The rows are grouped in 2 ways, from coarse to fine. Each group lies inside one group of the grouping before and may be the whole of it. The rows also spread widely along 4 directions, which tell nothing about the answers.
In the rows, zero is written as 128.
Some rows, each with its group in each grouping after it:
[118 110 120 111 108 114 143 143 126 141 124 168 134 121 116 153 117 128
 135 135 136] | Puro K_201
[127 133 124 106 152 130 129 121 124 131 131 129 109 151 137 135 139 141
 108 139 112] | Luk K_519
[120 101 116   4 143  70 144  83 115 162 111 149 142 154 122 146 126 130
  95 155 150] | Puro K_462
[137 121 140 182 121 181 128 145 134 110 161 128 113 139 129 137 126 132
 125 129 135] | zata K_178
[139 135 137  93 151 133 135 160 118 123 138 152 139 155 111 148 131 105
  95 113 105] | Puro K_212
[131 128 131 169 164 188 109 147 125 108 170 123 109 136 138 111 132 114
 122  92 108] | zata K_84
[145 116 130 112 157 156 134 103 133 107 149 104 135 153 132 118 135 150
 113 130 149] | zata K_854
[122 144 124 126 142 117 136 156 108 132 127 149 105 145 114 156 141 123
 121 127 103] | Luk K_975
[128 109 133 115 109 153 140 140 119 113 136 134 145 144 120 156 139 153
 114 116 126] | Puro K_11
[114 130 121 127 132 130 111 119 128 147 145 147  96 138 122 141 137 130
 135 137 114] | Luk K_195
[138 121 128 143 126 147 150 110 125 116 133 117 130 135 132 138 151 187
  94 158 123] | Luk K_119
[152 120 139 189 134 205 124 139 130  89 177 115 122 139 138 118 126 150
 126 101 130] | zata K_668
[101  92 118  69 113  97 122 109 119 168 137 150 130 133 103 158 122 120
 155 132 155] | Puro K_11
[151 128 146 112 149 155 158  93 128  94 122 108 145 171 146 135 154 178
  70 158 167] | zata K_178
[123 132 133 183 123 187 110 141 134 116 156 132 100 122 125 132 141 147
 136 116 103] | Luk K_195
[108 105 123  97 107 116 117 133 110 149 151 167 116 126 106 141  99 100
 149 126 120] | Puro K_462
[117 144 123 142 150 152 118 153 125 129 158 141 105 151 118 124 135 119
 138 110  94] | Luk K_975
[112 135 126 123 146 126 111 135 127 154 141 150  91 139 120 147 136 121
 134 128 109] | Luk K_195
[107 152 129 101 149  98 127 161 106 157 121 176  78 138 114 166 141  90
 121 121  88] | Luk K_195
[122 131 140 122 137 103 141 148 116 150 129 167  90 142 110 163 126  78
 125 128 123] | zata K_178
[124 115 132  39 116  82 161 102 111 147 100 154 145 145 120 162 133 136
  88 146 147] | Puro K_462
[127 115 114  95 142 164 105 120 136 116 168 122 140 163 119 119 136 136
 136 111 119] | Puro K_11

New rows, each followed by its group in each grouping:
[141 122 134 128 154 152 129 116 134 116 150 129 124 161 136 128 137 124
 108 131 136] | zata K_178
[115 113 127 131 122 127 129 118 121 142 141 131 120 136 116 137 136 152
 137 144 136] | Luk K_975
[115 105 133 166  96 149 108 115 134 139 153 128 105 114 122 143 135 164
 162 147 149] | Luk K_195
[114  77 128 139  82 129 135 109 134 136 133 137 151 103 125 147 111 169
 147 151 180] | Puro K_201
[128 139 130  92 153 130 158 163 124 111 122 175 134 157 130 145 129 109
  84 109 100] | Puro K_201
[120 110 122 118 137 136 104  93 133 153 156 123 106 135 125 127 142 148
 154 148 142] | Luk K_195
[129 125 130  93 131 155 131 135 113 104 134 143 146 150 125 130 131 142
  94 120 117] | Puro K_462
[117 104 119 100 135 137 130 113 135 137 147 147 134 140 131 120 111 128
 134 127 137] | Puro K_201
[128 114 137 129 138 135 119 119 131 130 148 137 104 144 122 132 123 110
 131 136 141] | zata K_178
[123 136 142 148 106 177 132 178 113 106 144 143 132 136 105 152 135 127
 119  96 100] | Puro K_11
[124 119 127  73 150 135 119 130 128 136 149 138 137 155 115 134 135 120
 121 115 122] | Puro K_11
[151 133 148 136 151 170 151 129 129  89 136 118 134 164 137 133 154 152
  77 139 133] | zata K_178
[119 127 125 133 144 146  94 126 131 143 155 143  87 133 121 131 134 119
 145 122 110] | Luk K_195
[122 123 128 120 124 137 143 161 126 127 123 175 128 128 115 150 120 117
 116 117 111] | Puro K_201
[111 117 107 130 156 140  82 110 137 147 188 136  98 143 120  92 115 109
 184 119 116] | Luk K_975
[151 128 131 109 178 150 127 119 133 116 154 116 121 160 146 116 134 131
 103 120 129] | zata K_668
[133 116 123  91 128 154 119 124 115 110 146 136 143 152 127 122 130 140
 111 118 116] | Puro K_462
[111 109 130  80  94 104 153 136 104 137 118 161 132 130 109 168 129 130
 108 133 137] | Puro K_462
[125  99 118 113 130 148 130 105 136 122 152 139 147 130 133 124 115 150
 130 133 150] | Puro K_201
[127 136 138 103 166 126 125 133 124 131 140 145 104 166 129 136 132  91
 117 127 114] | zata K_178
[131 129 133 174 133 206 103 124 139 103 173 115 115 140 130 115 148 160
 135 121 113] | Luk K_195
[119 138 132 143 121 124 139 167 116 136 122 152  92 120 117 163 131 127
 109 127  96] | Luk K_519
[127 108 135  76 126  94 145 140 115 146 120 147 143 138 113 168 136 125
 115 138 131] | Puro K_212
[133 133 128 149 147 163 106 126 136 113 159 116 102 140 136 106 132 147
 126 129 110] | Luk K_519
[112 128 131 127 142 125 111 121 131 147 146 141  94 133 121 144 137 127
 139 131 117] | Luk K_195
[115 106 121  80 142  85 113  84 133 167 139 126 103 132 130 139 124 137
 136 164 143] | Luk K_519
[130 130 125 117 144 161 130 150 130 105 144 151 138 152 133 123 115 126
 118 105 106] | Puro K_201
[142 123 136 160 143 182 119 121 137 110 165 124 115 153 130 116 133 127
 128 126 130] | zata K_178
[116 114 122 146 121 144 116 129 129 140 155 128 115 134 117 137 133 143
 153 138 124] | Luk K_975
[112 110 119  40 123  64 129 113 106 172 123 172 122 137 106 154 111  98
 133 139 129] | Puro K_462
[134 134 133 113 136 144 144 121 128 114 118 114 121 144 142 144 147 176
  79 148 118] | Luk K_519
[129 131 127 136 137 159 129 128 130 110 147 116 129 151 129 127 146 157
 119 134 119] | Luk K_975
[111 137 133 160 103 119 137 178 101 131 129 163  97 128 104 169 137 121
 129 124  98] | Luk K_975
[120 117 128 150 123 160 116 123 132 132 162 117 121 132 123 122 134 161
 143 130 137] | Luk K_975
[135 142 133  93 166 144 127 114 132 123 130 135 109 161 131 137 169 140
  95 141 108] | Luk K_195
[122 104 128 101 118 143 125 121 127 130 150 126 144 146 116 141 130 143
 132 127 143] | Puro K_11
[122 139 140 131 141 131 136 146 115 122 141 147 102 149 121 155 128 100
 111 130 120] | zata K_178
[139 131 144 143 143 168 135 129 132 102 154 127 111 156 132 128 136 130
 111 125 135] | zata K_178
[126 126 129 100 119 145 135 139 109 117 136 149 136 146 121 137 128 125
 110 115 111] | Puro K_462
[127 115 147 116 119 117 154 112 121 134 117 135 117 137 122 165 136 135
 112 159 158] | zata K_178
[132 117 126 132 128 166 138 145 127 104 149 145 151 143 127 126 118 143
 114 117 128] | Puro K_201
[145 109 138 120 118 169 153 134 127  96 138 117 165 144 122 141 150 170
  88 133 141] | Puro K_212
[115 122 123 142 126 114 111 144 126 154 147 149  86 118 115 142 120 120
 140 136 107] | Luk K_519
[128 104 121 108 153 150  98 119 134 129 180 128 132 147 110 101 115 124
 152 115 127] | Puro K_212
[138 107 122 105 139 166 141 103 137  92 142 121 161 144 146 119 137 176
 102 134 149] | Puro K_201
[120 122 129 149 127 154 104 115 134 132 156 123 106 127 127 132 144 150
 146 140 123] | Luk K_195
